The same things were measured in two ways. Each way mixes the same 10 hidden numbers, adds some noise and spreads widely along 6 directions of its own, which tell nothing about the thing.
In the rows, 128 means zero.
Some things both ways: the first way, then the second way.
[126 127 130 122  99 198 149 120 156 131  68 133 142 136 155 120 152  63
 132  86 127 167 185 125 170]
[134 151 132 135 137 150 126 122 125 150 161 118 126 115 126 131  90 132
 108 126 130 139 107]

[ 91 132 115 104 123 159  98 111 140 143 133 136 122 144 154 106 131 104
 108 118 137 142 138 107 136]
[133 179 139 168 129 139 125 119 121 172 156 117 154 142 135 123 111 120
  95  87 127 127  90]

[103 159 140 109 130 135  92  92 167 131 155 154 110 114 155  97 144  91
 128 122 117 163 121 119 175]
[112 133 136 136 128 125 122 152 128 144 139 119 159 159 153 135 154 120
 129 100  99 120 129]

[120 119 147 103 151 123 129 147  92 163 116 125 109 155 104 159 100 132
 177 105 126  63 103 145 175]
[154 112 114 118 135 141 136 112 132 119 119 155 145 103 104 140 166  85
  91 113 136 144 121]

[111 108 101  95 132 131  94 119 143 157 125 124 101 126 150 100 132 121
 124 116 149 117 126  99 118]
[126  81 120 144 123 157 144  84 129 123 135 128 149 135  82 158 133 132
 113 134 133 141 142]

[130 117 129 138 141 180 119 132 109 146  87  94 101 136 161 179 157 109
 104 143 100 151 150 131  99]
[120 121 117 137 149 156 159 124 139  98 151 155 102 138 153 148 113 134
 118 108 124 158 118]

[158 129 181 114 141 135  71 107 100 129 122 137  88 130 149 116 139 121
 142 163 122 121 100 131 155]
[128 156 111 129 139 148 135 159  96 136 107 102 145 125 164 149 112  92
 146 123 137  91 115]

[117 148 154  83 100 174 130 141 155 144  90 135 126 117 129  82 113  84
 187  56 133 105 130 155 209]
[135 173 110 132 134 113  95 114 115 185 122 136 155 104 111 163 127  51
 131 172 119 114 108]

[ 97 118 135 114 122 154 146 116 151 145  82 131 121 127 132 137 132  95
 123 116 111 169 159 119 132]
[129 152 126 150 143 139 131 132 140 138 121 144 141 126 136 125 121 119
 114 115 149 116 130]

[126  95 171 110 114 144 132 134 121 112 120 129 123 115 167 142 172 156
 113 143 129 143 130 146 164]
[136 120 131 126 137 107 140 144 124 122 133 148 126 133 152 119 139 164
 145 136 137 136 141]

[110 104  95 134 122 134 110 114 130 143 137 142 114 157 154 131 161  94
  96 111 154 135 152  88 118]
[110 131 143 116 123 134  90 123 111 116 148 125 131 120 121 121 115 133
 154 147 106 124 106]

[ 73 117 118 104 142  97 101 147 124 159 182 120 120 154 119  98 153 148
 139  99 181 103 129 101 168]
[123 173 134 146 114 131 111 139 155 104 102 134 148 136 176 111 119 136
 121  73 140 144 149]

[107 167  94  86 126 114 112 157 146 161 132 102 137 131 147  91 117 137
 185  49 154 104 118 121 152]
[126  87 140 106 125 130 126 131 151 116  93 116 100 124  91 147 146 108
 134 138 106 131 135]

[136 123 130  98 110 138  94 122 120 129 112 114 104 125 173  91 116 118
 148 128 128  99  91  99 154]
[123  66 146 137 149 172 143 108 118 119 181 154 121 130 102 170 117 148
 122 129 104 156  94]

[136 137  99 120 154 134  70  99  93 143 156 151 119 172 153 174 116 136
 104 138 132 104 124 130  83]
[123  88 111  98 102  76 135  95 150 108 170 148  81 131  97  88 148 195
 105 176 141 163 171]

[ 98  92 134 111  93 135 141 141 156 124 114  97 139 140 181 123 142 169
 115 116 163 160 123  89 188]
[ 89 120 128 158 118 172 134 151 121  96 132 115 123 174 191 120  93 143
 129  32 114 136 124]

[145  55 183 103 121 157 112 143  68 103 114 159 124 150 134 151 166 170
 137 143 152  61 149 166 116]
[122 135 116 145 132 129 141 115 109 135 108 119 129 135 138 148 105 132
 164 158 150 108 138]

[ 97  74 104 123 121 131 146 124 141 138 122 126 119 169 153 127 186 104
  99 124 177 168 155  90 166]
[130 126 129 101 133 126 115 139  77 101 135 132 122 113 147 140 123 113
 176 152 107 123  79]

[ 71 100 147 116 130 103 107 105 117 107 167 158 118 179 141 130 136 146
 112 148 144 141 106  91 143]
[122 136 132 133  95 140  97 146 143 118 125 111 153 136 156 100 129 146
 100  71 142 134 161]

[115 123 119 101 122 174 121 157 117 143  98 114 140 144 145 127 148 127
 145  83 150 113 168 144 119]
[142 133 126 123 126 121 126 102 133 140 109 122 110 114  94 146 116 106
 137 158 126 143 123]

[165 181 144 157 128 141  82  94 100 166  89 102 106 117 174 163  96 111
  78 149  77 182 124 114  79]
[113 165 133 126 128 185  89 189 127 145  81  60 156 112 146  90  87  70
 115  37 108  89 125]

[112 125 119 117 128 136 144 135 110 139  97 104 132 141 157 155 133 125
 129 119 116 133 132 117 139]
[154 107 146 122 112 149 108 138 130 118  97 114 175 105  88 143 156  75
  98  85 112 118 105]

[ 85  82 173  66 126 143  95 136 110 106 149 167 109 150 124  87 150 148
 151 133 163  80 114 142 153]
[134 170 125 175 132 135 143 114 145 173 114 115 156 141 127 124 106 130
 106 114 161 116 150]

[122 121 110 123 108 162 145 126 143 149  86 120 151 127 149 154 125 125
 126  79 133 133 188 114 121]
[109 103 139 133 117 145 105 111 110 118 118 119 132 142 108 137 138 114
 142 117 111 111 105]

[ 93 110 124 135 128 158 114 130 142 127 131 128 102 146 157 154 166 108
  99 125 116 160 144 116  93]
[128 155 135 113 122 108  97 111 122 134 126 125 129 120 111 122 147 117
 137 159 127 107 116]

[106 149 141  97 130 161 125 127 176 151  95  95 102 109 156 109 136  94
 157 114 106 175 117 124 196]
[127 127 108 113 137  89 132 119 131 106 141 190 114 124 143 152 166 102
 137 170 118 139 117]

[134 120 138 101 133 140 141 138  83 136 104 151 138 159 126 156 129 113
 170  99 128  80 138 162 156]
[110 120 123 129 136 142 144 164 168 115 108 130 113 127 137 132 109 116
 122 111 118 127 158]

[107 135 151 112 108 151 144 173 145 126 119  84 141 136 165 131 157 159
 160  87 143 144 132 138 207]
[140 172 114 116 111  98 115 145 119 119 109 132 127 134 179 145 142  92
 136 118 128 130 107]

Other things, the second way, with their names:
j_784: [116 206 133 153 143 120  92 145 134 146  93 137 170 104 127 111 103  86
 146 144 137  63 117]
j_977: [125 120 129 128 115 144 133 115 103 127 150  98 110 150 135 132 116 157
 128 122 137 123 112]
j_965: [142 152 131 106  92 115  85 102 106 122 127 102 110 109 106  99 125 121
 113 133 147 109 100]
j_549: [160 112 165 128 116 129 104 120 153 138  97 120 178 108  69 133 173 109
  99 109 119 133 130]
j_807: [115  89 116 126 129 122 154 120 131 117 129 131 105 138 104 160 117 132
 151 166 106 135 134]
j_435: [113 130 111 143 103 111 141 111 139 109 121 127 138 161 136 124 141 131
 114 107 128 133 148]
j_761: [122  84 122 126 153 155 157 118 130 109 127 144  84 121 118 140 102 145
 145 135 125 154 131]
j_915: [145  79 161 121 119 128 118 118 159  94 131 152 124 108  89 126 139 170
 113 139 137 154 142]
j_33: [136 138 135 112 147 107 123 153 141 152 136 135 109 102 118  83 122 150
 126 150 133 125 143]
j_229: [137  86 114 116 107 136 126  90 140 136 122 111 143 119  70 139 156 123
  93 153 154 129 171]
j_533: [119 126 127 158 154 171 173 154 142 154 177 111 125 149 150 138  83 165
  98  95 125 153 138]
j_100: [124 123 126 124 158  95 154 127 144 116  96 165  77 120 129 117 121 140
 175 164 119 146 141]
j_254: [116 106 115 139 141 158 131 132 129 135 131 127 135 123 129 125 106 132
 121 113 136 135 157]
j_708: [132 163 132 188 163 123 187 128 172 152 150 164 117 151 158  91  98 208
  96 107 181 143 165]
j_129: [132 130 126 133 162 127 147 125 133 155 111 138 122 110  93 121 125 113
 136 157 130 109 133]
j_802: [134 156 152 149 124 165 119 149 120 126 101  99 162 141 143 175 126  78
 132  79 106 107  76]
j_415: [125 142 122 157 133 138 155 157 144 157 148 108 149 147 149 102 110 141
  91  75 125 138 143]
j_748: [116 141 143 140 128 105 110 106 154 153 163 146 135 128 107  99 126 161
 107 141 121 149 146]
j_119: [113 172 143 147 146 103 118 164 105 120  93 153 124 144 190 145 121  89
 198 112  89  99  72]
j_652: [108 116 143 133 132 146  98 139 151 113 107 141 143 113 111 119 123 122
 132 116 118 117 145]
j_95: [114 112 136 131 133 110 133 118 125 128 155 132 123 130  89  99 130 155
 130 152 112 115 119]
j_199: [ 89 155 123 162 100 133 106 111 151  79 125 153 135 147 162 102  97 158
 128  92 147 127 154]
j_907: [139 120 146 111 112 146 102 126 103 114 112  96 161 124 100 143 165 100
 125 123 121  86  98]
j_411: [142 207 108 149 140 108 142 141 100 192 130 102 137 127 150  76 108 131
 115 125 171  79 126]
j_131: [144 145 112 128 116 131 101 114  81 142  95 111 181 111 107 145 153  49
 128 129 136  75  94]
j_897: [126  81 134 120 130 138 143 119 109  94 160 142 154 143 124 169 165 136
 138 141 104 138 106]
j_590: [129 122 143 114 149 136 132 176 114 103 113 132 105 117 154 125 113 126
 169 120 108 113 101]
j_880: [126 136 145 155 153 122 155 132 137 137 144 143 132 138 113 106 133 146
 117 112 118 118 110]
j_768: [119 180 154 146 149 129 114 170 144 125  66 124 138 108 133 105  93 111
 165 121 128  77 121]
j_749: [123 144 106 137 110 119 127 119 139 151  98 110 151 140 131 185 123  90
 143 167 132 123 156]
j_938: [139 128 148 151 155 140 147 121  79 125 145 141 122 142 144 134 123 150
 155 113 129 114  65]
j_878: [146 114 125 140 138 159 159 129 119  99 152 147 130 127 155 131 116 157
 103  90 154 155 115]
j_948: [122  97 110 120 135 153 153 130 113  80 133 147 116 130 135 147 133 118
 129 121 133 118 110]

Some of these things the first way, each followed by its name:
[165 144 171 112 130 144  80  90 111 157 114 161 112 116 136 148  97 128
 112 137 115 128 132 158 138]
j_411
[ 73  90 103 119 145 118 123 110  92 111 135 141 125 171 151 147 162 126
  91 157 125 147 141  88  56]
j_915
[124  92 102 120 146 113 146 110 114 155 100 144 124 175 113 169 126 103
 144 117 146 112 151 107 155]
j_948
[132 105 115 113 119 133 165 157 115 165  89 122 142 109 135 131 163 111
 138  74 148 107 183 137 143]
j_768
[187 149 152 144 114 165 116 136 118 140  80 104 129  96 162 169 131 115
 164  95  95 102 157 142 154]
j_907
[114 138 126 123 115 153  90 118 144 132 112  99 125 159 167 120 116 138
 137 113 144 154 124  85 142]
j_965
[128  91 159 129 121 158 149 122 118 126  76 121 128 140 146 160 151 123
 126 146 124 152 157 120 168]
j_878
[ 96 124 137 100 131 159  89 143 121 117 137 125 108 140 164 118 168 137
 116 129 127 142 126 142  72]
j_749
[119 134 127 116 129 115  97  99 124 161 113 137 105 126 147 134 102 125
  91 137 117 159 114 104  94]
j_254
[ 85 115 118  90 141 111 115 150  95 134 172 144 122 150 124 116 147 135
 156 100 144  61 117 130 137]
j_549
[118  55 149 123  84 181 184 154 152 117  61  97 147 112 172 154 188 148
 104 112 145 164 187 124 169]
j_938
[143 133 128 119 134 123  98 109 110 174 101 123 112 126 134 154  90 135
 124 122 115 114 127 119 116]
j_131
[104  96 132 115 108 138 151 131 127 127  99 130 120 131 145 133 149 107
 127 109 122 133 140 114 136]
j_652
[125  55 111 103 122 176 152 149  86 108 100 145 138 169 161 178 193 132
 111 125 152  97 164 160 106]
j_807
[139  86 128  82 100 168 141 113 157 125 108 171 127 138 139  94 164  75
 170  85 177  88 151 140 252]
j_95
[133  91 102 118 131  81 138 157  53 152 146 122 133 164 149 179 143 170
 115 117 164  72 108 131 120]
j_590
